The rows come from 4 hidden closed curves, with some noise, and rows from the same curve form a group. Each curve winds through 8 dimensions. The rows are also pushed far along 5 directions, which tell nothing about the answers.
In the rows, zero is written as 128.
Known rows, each followed by its group:
[ 85  99 121 144 112 172 139 135 131 166 204 161 157 148 107 122 127 124
 158 176 126 113  99 112 121 108]  D
[ 60 165 122 152 140 102 153  78 129 150  52 169  99 108 179  99 126  59
 114 143 124 127 146  77 125 113]  E
[152  96 147 118 115 152  85 160 121  97 148  98 124 115 124 120 103 193
 149 131 151  59 178 170  80 134]  P
[100 121 131 131 157  94 122 114  93 145  63 109  87 121 146 102 146 126
 120 105 161 127 142 120 133 156]  D
[127 154 121 150 139 113 137 127  96 142  62 113  93  96 155 137 147 145
 158  77 134 110 141 107 147 131]  W
[117 137 158  82 163  88  94 111 108 123  83 107 106 123 122 113  89 110
 100 165 167 147 134 162 111 148]  E
[110 105 117 128 126 119 125 116  82 135 133 147 138 112 149 128 118 146
 144 108 116  95 151 140 115 137]  P
[ 88 149 116 145 121 127 152 104  96 149  74 142 120  99 153 122 137 120
 117  82 134 101 163 106 132 142]  W
[155 162 105 154 108 131 140 146  99 149 106 117 108 120 116 141  88 116
  97  92 108 124 184 140 120 121]  D
[ 54 111 149 102 157  90 122  73  91 148 159 179 178 126 169 119 118 108
 164 159 116  89  97 121  92 157]  E
[110 130 169  92 169  85 117  84 130  91  27 121  99  84 150 142 163 155
 137  90 169 118 127 101 125 139]  D
[149  86 140 115 181  86  85 124 117 100  79  74  95 149 147  92 183 147
 114 110 170 169 121 150 145 168]  W
[140 127 120 130  86 178  97 164 128 142 199 136 139 134 112 125  68 126
 127 171  98  91 147 164  92 141]  E
[133  77 136 133 130 140 121 117 127 124 135 131 130 116 131 153 173 202
 168  97 135 106 129  89 126 115]  E
[104  98 126 129 146 131  95 139 121 143 130 112 113 149 147  96 141 114
 127 152 151 127 120 141 115 176]  E
[134  89 134 126 129 138 144 108 159 120 207 157 184 155 107 150 146 142
 144 145 106 143  91 103 122  93]  D
[132  83 135 101 114 129 102 109  79 132 176 152 154 102 120 169 114 208
 172 103  94  80 145 135 108 135]  P
[ 66 179 128 144 144 104 171  94 115 179  59 158  99 108 137 145 140  71
 125 104 121 146 108  65 145 124]  W
[ 85 111 123 113  87 173 148 139  79 150 176 158 170 105 106 147  84 151
 126 113 139  53 166 158  91 144]  E
[178 116 132 121 178  78 113 115 148  96  74  74 114 164 134  91 135 109
  92 154 181 198 141 150 143  93]  D
[115 177 120 149 111 122 143 136 130 131  89 127  89 123 115 107 101  51
  86 131 115 134 156 138 120 113]  E
[131  91 142 126 128 136 142 105 147 120 165 143 163 130 107 171 166 162
 157 100 119 116 108  87 114  98]  D
[146  88 147 129 174  98  78 134 138 125 141  78 121 165 146 103 181 143
 151 137 158 135  97 128 106 181]  P
[202 110 136 107 161  97  85 141 142  98 127  93 110 151 121 130 126 155
 112 140 122 201 109 161 161 126]  W
[ 61 177 112 149 124 119 159  99 108 182 130 175 141 119 157 111 110  85
 155 160 106 120 107  93 142 127]  W
[161 149 126 125 100 127 136 130 103 117  93 107 117 114 105 118  59 112
  83 132 134 121 211 175 119  55]  W
[ 99 113 145  76 145  96 103  81  85 125  81 138 124  98 138 134 113 136
 122 130 149 122 140 139 122 141]  P
[138  89 132 127 151 121 119 133 147 106 109  94 110 147 125 113 193 147
 135 120 168 154 101 119 148 133]  P
[107 141 111 111 131 109 110 104  86 172  96 116 117 135 125  89  84  83
 100 184 164 150 152 154 134 129]  P
[ 98 121 157 111 122 119 145  91 145 111 123 140 156 101 143 153 192 163
 177  89 135  63 101  71 108 140]  D
[ 74 126 113 147 122 160 175 122 169 145 159 169 157 147 140 106 168  92
 150 179 145 144  63  89 162 114]  E
[ 82 154 105 149  87 164 182 119 141 166 183 192 164 130 114 127 103 106
 134 173  93 137 106  92 159  83]  W
[139 130 138  91 148 113 120 121 121 110  81 133 112 112 141 134  86 124
 103 152 136 159 145 156 144 101]  W
[144 120 122 114 154  90 118 129 134  90  85  99 108 160 138  72 119  70
  50 152 161 182 155 184 136 138]  D
[ 68 161 145 125 136 108 153  84 127 153  69 132 133 100 161 123 173 124
 161 112 168  76 116  60 112 150]  D
[139 128 129 134 102 155 150 133 134 106 150 157 142  94 130 185 165 175
 192  66  81  83 104 102 140 113]  W
[126  85 156  80 132 114  91 115 102 114 169 126 155 133 103 134  88 151
 104 147 135 108 150 174  80 141]  E
[126  99 158 108  98 144  97 124 103 115 186 127 151 107 101 152 112 174
 175 114 107  37 148 149  64 126]  E
[174 110 123 135 151 119  99 164 133  97 122 100  97 137 141 121 138 158
 136 119 129 158 119 163 150 148]  P
[109 104 148 120 147 134 108 129 156 132 141 115 112 144 108 135 180 119
 144 133 145 139  69 103 122 157]  D
[160 136  97 169  94 166 164 144 144 166 170 137 145 132 103 164 152 185
 169 102 105 138 113  73 168  91]  W
[170 129 139 119 110 135 129 135 127 113 107  89 127 113  87 159 132 170
 124  81 156  99 169 124 104 101]  E
[190  60 144 122 118 125  77 151 115 100 214  86 144 156  91 141 150 201
 160 105 101  95 133 164  92 135]  D
[107 185  87 166  75 154 181 136 107 146 100 157 117 103 117 124  92  97
  72  84  98 125 191 124 142 117]  W
[143 110  88 163 102 174 157 163 157 126 166 146 130 151 120 131 152 131
 117 125 109 163 110 119 169 116]  E
[159 183 139 127 110 121 139 116 136 111  61 113 106  87 114 163 131 148
 117  62 121 112 164 101 124 119]  W
[117 102 140 108 162  87  86 104 107 134 124 119 127 152 146 104 109  97
  88 146 129 141 149 154  89 170]  E
[127 114 114 145 144 137 126 142 132 133  95 118 104 135 150 118 162 128
 128 112 147 145 121 116 149 150]  E
[ 66 117 134  96 152 122 108 102  98 184 129 158 143 139 160 107  79  83
 106 194 145 134 132 139 104 157]  W
[151 132 115 116 108 154 137 142 116 138  98 128 125 111 129 149  86 144
  94 118 136 130 184 143 132 107]  W
[124 146 142 122 174  80 135  93 120 105   9 110 101  90 188 137 184 136
 148  59 170 113 134  92 132 152]  P
[155  67 150  97 179 117  62 138 141  90 137  88 125 154 142 105 143 154
 156 178 175 156  96 170 128 142]  D
[155 178  91 163  79 176 181 164 159 108 128 148 141 105 139 135 103 124
 132 122 110 112 153 128 157  78]  P
[ 99 102 134 127 173  91  99 112  93 155 112 127 123 134 178  98 118 145
 141 144 154 127 138 127 113 170]  P
[118 119 119 116 156 120 123 106 160 134 141 128 159 156 170 115 194 110
 170 167 152 157  47  96 157 162]  P
[118  84 147  90 136 124  76 130 124 116 157  99 134 158 123  88 117 108
 105 187 163 113 133 180  88 165]  P
[141 135 110 146 102 156 147 123 154 133 152 161 152 122 141 152 127 149
 149 132  99 117 133  87 131  98]  E
[139 152 107 149 136 118 182 123 172 110  88 133 131 142 145 126 181  91
 104  97 135 177 104  91 171 112]  D
[ 85 152 128 130 131 101 134 124 156 139 151 123 127 172 120  60 131  34
 103 206 135 154  84 133 130 139]  D
[ 74 187 126 122 119 137 146 100 119 167  94 167 144  81 180 146 117 112
 185 141 133  77 106  82 122 150]  P
[127  99 156 115 161  95  83 102  99 143 111  90 118 118 144 142 184 177
 193  95 152  84 107  98  96 172]  P
[102 187 135 121 128 113 141  99 112 155  23 120  99  86 139 139 109 100
 103 103 168 109 174  98 110 132]  P
[121 165  93 176 132 127 173 135 154 157 133 132 127 160 143 102 168  80
 142 147 121 185  72  90 190 108]  W
[115 118 116 134 101 168 130 128  91 169 160 164 151  99 129 168  82 183
 159 114 115  76 172 111 102 116]  D

New rows. What belongs after each?
[117 117 108 142 115 162 177 141 146 141 161 141 165 138 113 141 165 141
 137 118 151 135  97 107 159 117]  E
[183 174 115 140  88 157 175 156 160 113  98 112 118 108  75 160 107 144
 106 107 144 150 154 121 157  57]  E
[ 88 157 143 113 155 119 121 100 124 161  92 140 137 110 185 143 148 104
 173 127 141  99  97  89 115 175]  W
[112 124 117 130 126 113 150 110 141 115 120 127 140 158 122  70 128  82
  63 168 150 174 145 147 150 104]  W
[146  90 145 119 163 125  92 122 120 120 109  99 126 125 153 150 167 178
 179  99 162 110 119 117 109 148]  D
[ 85 111 160  92 154  88 113  66 106 131 114 143 145 104 147 155 178 140
 183 103 125  91  83  88 106 155]  P
[151 127 148 115 152  81 141 100 171 102  92  95 122 143 122 113 188 146
 125 133 166 164  98  87 158 105]  D
[138 125 125 140 101 147 165 110 136 110 107 133 149  97 124 157 170 183
 149  65 136  91 158  86 137  90]  W
[ 81 116 163 107 161  99 109  85 139 141 114 118 141 128 160 117 198 145
 183 137 168  88  75  73 105 176]  D
[145 106 133 105 163  94  76 123 126 121 167 114 133 167 136  93 117 124
 102 173 113 186  99 164 133 179]  W
[ 98 130 124 111 127 121  99 126 114 169 160 132 120 159 104  94  75  68
  88 211 128 164 114 156 118 151]  P
[166 144 119 141  96 151 132 144 113 116 110 124 100  88 105 181 147 195
 136  26  92 102 158 112 138 139]  W
[111 134 119 135  92 165 152 144 131 120 142 170 127 101 116 152 106 139
 109 102  98  99 152 128 119 126]  P
[122 147  98 152 100 147 179 125 136 161 134 148 145 141 109 138 120  94
  92 122 115 153 145  99 146  85]  W
[ 93 147 134 111  89 144 158  82 116 140 125 163 157  80 117 175 139 134
 164  93 115  63 130  86 106 109]  P
[201 116 105 141 117 137 108 159 139 111 162  94 124 157 106 118 137 169
 100 112 109 177 137 153 158 143]  W
[117 172  82 145  87 161 181 116 132 173 132 152 159 125 126 133 125  95
 140 156 133 138 115  91 165  92]  P
[141 134  99 146 121 111 154 129 117 123 119 128 121 145 117 101 111  88
  86 137 121 168 150 153 156  89]  P
[108 116 132 113 131 142 124 110 130 134 143 161 165 109 173 138 127 161
 179 148 130  90 112 107 117 138]  E
[162  62 127 119 110 143 106 137 118 104 219 130 160 142 104 157 159 199
 173 106  90 102 104 141 121 128]  P
[ 68 206 103 142  91 151 204 114 154 148  92 193 127  96 131 126  98  46
 105 152 118 138 116  94 161  93]  P
[147 166  92 142 100 160 193 148 157 119 125 156 153 123 123 146 110 109
  94 117 124 167 132 126 176  93]  E
[111  82 158 114 181  84 100 113 148  97 141 129 137 155 160  95 148 133
 135 158 143 143  96 136 116 152]  P
[166 107 122 136 153 115 130 145 152  96  84 105  79 140 110 124 163 138
  97 108 139 208 111 126 182 110]  E
[174 104 146 128 159 107  74 140 144 122 147  79 116 156 130 123 163 158
 174 147 139 138  90 126 120 145]  E
[ 83 107 135 121 117 172 116 126 108 141 169 178 156 101 143 179 120 132
 164  99  97  61 125 120  74 169]  D
[ 91 137 125 139 126 118 164 105 149 147 171 167 157 131 142 130 174 141
 177 144 103 119  54  66 158 131]  D
[116 142 124 135 142 126 154 140 144 125  70 108  97 134 112 102 140  98
  98 146 187 171 121 129 169 109]  E
[145  97 126 134 139 127  87 157 110 135 174 118 122 151 135 120 107 149
 131 138 110 129 130 160 110 173]  P
[ 91  97 146 123 163 118 120  97 148 119 102 146 130 117 178 124 196 153
 184 130 147 113  82  75 134 145]  E
[100 168 134 137 132 111 161 102 136 143  53 115 116 106 144 118 162 119
 138 110 176 105 137  69 132 116]  D
[114 121 101 144 108 141 145 138 104 138 134 130 131 147 124  86  99  98
  83 144 130 136 173 164 136 112]  W
[243 134 111 138 101 138 126 164 163  54 102  58 119 133 100 117 136 176
  89  93 146 155 186 175 159  74]  W
[160  94 114 130 131 139 146 150 131 107 117 103 131 141 110 126 151 166
 110 109 171 156 140 144 160 109]  E
[132  91 150  77 157  95  77 107 135  99 125  88 123 161 113  85 139  91
  91 190 171 164 101 176 119 149]  P
[112 134 115 142  90 162 152 153 122 123 136 160 114 110 108 134  86 123
  92 109 105 105 171 147 118 119]  P
[153 177 118 140  81 151 168 123 142 132  92 126 122  92  88 174 127 135
 119  75 127 106 164  87 125  79]  P
[170 180  95 154  91 127 171 147 125 118 111 127 125 114 132 128 106 123
 109  94 100 125 169 134 154 103]  D
[109 145 113 133  80 155 129 135  85 143 146 156 124 101 110 132  72 130
  92  96  81  88 188 160 104 152]  W
[ 70 150 149  89 141 108 120  85 118 138 106 173 129  96 151 146 122 104
 151 143 115 114  84 109 120 162]  P
[128  86 142  84 132 117  91 110 139 103 171 111 149 161  99 105 139 105
 116 191 144 144  93 165 117 137]  P
[134  72 145 111 162 114  84 123 134  90  97 104 104 134 155 102 161 160
 138 139 163 135 128 145 132 138]  E
[141 180 123 128  99 140 165 130 117 131  74 146 114  76 102 175  83 152
 113  81 129 115 178 112 138  84]  E
[119  84 144 117 173 119  85 116 125 132 145 112 142 157 157 114 147 128
 157 160 159 129 100 139 105 162]  D
[113 109 134 109 138 134 111 108 131 131 147 154 159 118 172 125 121 155
 162 158 129 101 123 116 113 141]  E
[ 78 124 138 110 163  95 143  97 116 123 129 157 164 130 168 116 140  95
 145 141 136 124  87 131 128 160]  E
[102 164 135 115 169  92 170  86 144 129  42 151 135  98 175 158 171 121
 140  85 157 153  90  66 162 143]  E
[171 129  93 174  85 145 179 151 165 137 204 138 152 153  99 149 189 175
 160  94  78 143  82  74 180 103]  D
[ 85 158 126 140 142  92 144 110 120 152  98 141 100 138 122 100  99  56
  79 147 128 157 139 123 117 131]  P
[151  78 115 106 100 152 121 129 133 119 231 153 175 155  91 143 122 157
 134 168  92 148  95 154 145 106]  P
[153 148  98 136 124 143 156 126 150 130 100 116 141 130 146 133 165 123
 144 125 154 154 105 103 172 114]  P
[157 133 119 145 154 105 133 148 160 101 137 119 110 156 129 108 149 102
 129 154 115 193  77 139 173 115]  P
[180 146 102 125  99 160 118 170 138 112 140 109 125 135 116 109  79 121
 113 175 134 146 148 186 149 103]  P
[123 118 127 136 125 125 102 162 116 124 151 106 101 154 113  64  73  95
 100 191 142 125 157 193 106 124]  P
[ 95 127 126 149 146 123 150 136 166 130 147 150 116 155 125 109 158  88
 117 152 120 172  67 105 154 142]  P
[ 90 103 157 102 154 115  89 129 129 107 121 122 105 126 144  95 122 115
 129 168 151 115 112 162 106 170]  P
[ 99 118 138 121 172  86  79 123  79 152 108 123 103 131 170 103  97 116
 119 138 134 121 141 156  94 198]  P
[178 100 118 133 116 160 130 154 141 106 155 128 126 137  79 161  99 147
  95 123 116 176 153 152 139  73]  D
[141 143 137 118 144 116 118 112 154 133 148 126 158 134 153 137 152 139
 193 165 133 125  68  96 132 131]  P
[124 166  96 146 101 146 178 114 124 177  96 142 130 113 113 145 118 133
 125 132 148 146 144  79 165  80]  P
[121 125 102 146  96 155 154 131  85 145 117 152 137  90 148 151 112 174
 149  76 119  75 181 120 130 122]  P
[174 135 112 133 114 159 149 147 130 140  85 119 117 108 121 176 127 173
 120  86 139 140 163 104 155  88]  W
[111 118 118  93  93 143 130 105  83 129 131 160 143  97 109 143  73 143
 106 133 115 100 176 160 119 108]  P
[141 101 126 137 152 108  97 136 145 149 208 111 151 188 130 105 148 110
 146 179 112 159  70 128 120 161]  P
[157  96 165  84 121 123  75 129 104  83 144 117 118  92 107 158 108 195
 164 107 108  68 145 170  87 138]  P
[161 108 114 126 126 135 123 122 137 148 150 103 137 148 102 144 180 164
 169 138 142 157  77  94 166 116]  P
[ 96 138 148  77 154  85  81  91  80 139  95 141 123 110 159 119  70  95
 104 154 130 117 152 164  90 182]  P
[141 109 130 140 147 113 138 110 123 120  50 109  97 105 137 143 171 184
 139  75 164 134 157  87 151 101]  E
[ 95  98 163  92 154 113  83 101 116 124 112 108 133 120 154 125 165 144
 157 128 167  76 113 119  80 190]  P
[125 198  96 152  96 153 178 140 135 131  77 149 127  94 157 120  86  93
 122 134 132 113 161 128 149  96]  P
[110 147 138 128 169 119 143 107 147 124  47 131 117  99 175 143 169 138
 179 118 175 137  95  74 154 115]  D
